The rows are grouped in 2 different ways at once. Each group adds its own fixed numbers to the row, and there is some noise. The rows also spread widely along 5 directions, which tell nothing about the answers.
In the rows, 128 means zero.
Some rows, each with its group in each grouping after it:
[116 195 173  99  34 112 144  78 173 130 106  78 158 120 117 140  98 143
  78 187 145  57 135 131  36]  K_122 K_827
[140 110 107 162 127 188 100 133 109  92 151 155  84 150 154 141 149 118
 191  98 123 148 125 149 179]  K_700 K_470
[134 146  98 119 131 108 104 139 101 123 116 115 117 100 102 124 124 142
 128 159 122 120  76  90 151]  K_62 K_470
[111 140 137 115 133 107 133 147 151 147 122 134 146 124 145 148 131 142
 132 111 121 136 138 130  94]  K_779 K_790
[115 144 115 123 118 112 132 109 100 127 113 130 139 122 117 108 124 146
 100 150 131 119 100 119 123]  K_322 K_328
[132 131 127 145 117 143 132 131 127 125 139 136 112 116 136 139 129 133
 136 120 126 126 145 143 116]  K_322 K_827
[ 96 119 126 120 148 121 121 146 127 122 127 159 103 132 160 116 142 136
 166 116 139 139 112 131 143]  K_62 K_629
[141 155 175 122 125 123 187  83 160 131 122 165 165 136 123 138  93 123
  72 103 140  93 208 191  42]  K_779 K_328
[106 107  90 142 187  53 128 216 105 178 106 144 129 110 146 125 156 173
 167 112 106 203  88  72 160]  K_700 K_790
[161 123 124 136 161 133 143 128 133 136 102 130 128  99 117 138 104 122
  93 126 129 107 203 137 101]  K_122 K_629
[ 78 130 161 109 135  63 162 154 174 165  91 179 144 150 167 125 120 151
 141 121 143 139 143 124  76]  K_122 K_629
[ 92 179 150  92  49 106 104 114 174 135 114  65 161  97 170 130 140 149
 112 172 128  81 101  82  67]  K_322 K_790
[116 116 140 134 128 158 152 120 128 119 137 172 111 174 153 137 154 149
 140  80 144 155 159 177 121]  K_700 K_790
[124 114 125 135 149 142 133 134 105 129 120 147 100 131 134 115 131 141
 137 125 135 140 138 135 139]  K_700 K_629
[104 118 153 135  87 190 147  80 134  84 144 199  84 213 147 134 134 139
 166  94 158 134 148 212 138]  K_700 K_470
[136 147 141 118 119 121 134 136 156 145 119 112 149  97 144 141 138 139
  95 128 126 105 166 128  77]  K_322 K_790
[153 121 102 140 157 135 120 137 103 131 107 115 120  97 118 132 115 125
 113 137 129 115 149 116 130]  K_122 K_629
[ 98 167 159  84  91  63 155  91 142 155  79 142 153 144  84 123  86 166
  79 166 143  99  96 134  59]  K_779 K_470
[135 147 144 125  94 164 146  72 135 101 130 128 143 124 124 127 116 124
  77 138 146  78 165 167  82]  K_322 K_328
[162 122  71 133 160 128  97 138  54 121 109  92 103  90  69 122 137 152
  93 152 117 134  90  90 172]  K_62 K_790
[138 139 111 144 151 134 115 166 139 123 153 129 141  83 178 136 146 103
 161 105 104 128 148 102 136]  K_62 K_328

New rows. What belongs after each?
[150 135 127 145 160  96 147 168 131 153 103 150 134 104 133 135 118 141
 132 116 113 133 148 113 122]  K_700 K_470
[111 156 158 130 103 121 148 127 148 144 129 143 128 141 146 133 128 144
 132 119 130 127 140 147  99]  K_700 K_827
[ 69 165 191  94  90  68 189 118 176 161 110 171 171 171 163 112 120 162
 122 122 156 128 136 146  54]  K_700 K_328
[123 136 130 128 117 115 124 128 141 129 114 145 125 119 140 126 121 136
 133 130 123 117 125 133 118]  K_322 K_470
[158 128 122 149 141 149 107 172 150 134 148  96 137  79 185 153 158 121
 154 103 105 130 177 102 127]  K_700 K_790
[ 88 113 125 122 126 108 135 136 135 135 116 160 119 169 146 139 142 165
 152 108 137 159 124 140 120]  K_122 K_790
[ 91 112 141 123 133  87 170 124 149 138  98 219 109 193 122 138 107 155
 149  98 152 155 148 181 110]  K_122 K_470
[ 77 142 162 113 111  93 144 143 174 145 127 188 138 170 178 137 125 139
 178  96 133 144 122 150  96]  K_779 K_470
[ 95 148 159 109  96 103 140 128 161 147 119 130 143 147 158 131 144 156
 127 127 135 131 132 123  82]  K_700 K_790
[155 135 122 135 153 101 127 175 144 157 120 107 153  86 152 140 147 135
 125 114 106 133 169  96 111]  K_700 K_790
[143 166 119  88 114  86 122 106 101 138  89  74 143  83  66 118 117 164
  44 189 132  87  94  89  94]  K_62 K_790
[ 94 113 116 133 142  91 145 153 130 137 115 177 132 156 156 125 128 144
 166 109 130 166 116 123 133]  K_122 K_328
[100 161 152 124  78 125 134 121 150 136 136 115 127 139 158 131 130 144
 147 140 132 116 124 133  95]  K_700 K_827
[182 140  97 127 112 163 111  88  86  98 106  64 128  98  61 148 117 135
  50 171 129  88 148 128 117]  K_122 K_790
[ 92 164 124 117  97  84 109 154 135 149 130 103 137 111 148 133 127 149
 170 149 117 136  65  87 117]  K_779 K_827
[139 154 115 132 105 148 107 123 105 107 144  98 107  89 118 133 133 132
 131 150 125 104 110 120 134]  K_62 K_827
[126 115  99 152 144 118 128 147 105 133 126 143 102 134 118 139 127 144
 167 118 126 157 120 131 152]  K_122 K_827
[ 85 137 109 118 110  61 109 163 139 149 100 126 127 134 141 124 128 154
 176 159 121 145  51  79 147]  K_122 K_470
[158 132  98 136 132 148 118 104  80 117 116  94 111 116  82 125 130 149
  83 151 125 126 122 119 144]  K_700 K_790
[145 144 110 141 118 167 119  97 104  99 148 115 139 118 126 133 122 116
 123 128 124 107 127 140 128]  K_779 K_328
[126 127 122 140 130 140 140 122 130 113 128 142 134 141 140 134 124 125
 138 112 134 124 146 144 123]  K_122 K_328
[ 82 144 177  98 106  92 150 122 178 156 102 159 144 131 168 113 124 149
 118 134 144 104 147 140  61]  K_322 K_629
[185 108 110 141 213 124 157 134  82 132 100 164 108  91  61 122 107 132
  60 114 133 123 193 154 127]  K_62 K_629
[169 111  93 153 195 151 152 131  69 105 131 164 115 107  78 125 117 125
  97 108 129 138 159 149 155]  K_62 K_328
[140 160 105 119  63 165  81  80 105  88 119  73 112 109 105 123 123 130
 109 191 130  72  75 109 137]  K_322 K_470
[132 147 130 137  93 169 102 129 147 105 146 118 113 127 172 142 140 114
 171 123 124 111 124 127 135]  K_700 K_470
[ 75 127 128 111 129  75 129 137 124 151  95 151 120 134 138  97 133 166
 135 156 140 140  83 101 119]  K_322 K_629
[158 158 133 132  90 166 119 105 143 109 129  92 133 105 132 142 128 117
 115 142 122  79 150 128 115]  K_700 K_470
[137 133 111 130 127 128 117 132 121 120 116 139 114 114 122 128 126 137
 128 141 126 120 116 132 135]  K_322 K_470
[104 121 108 145 100 178 100 125 106  87 172 138  82 143 160 141 153 127
 198 104 129 148 102 150 176]  K_62 K_827
[ 96 132 141 133  97 145 134 118 146 116 147 155 108 143 158 136 137 133
 157 108 135 130 136 164 114]  K_322 K_827
[ 82 159 126 113  43 187  88  85 122  63 168 105 114 151 180 118 151 121
 171 152 146  98  68 129 143]  K_62 K_328
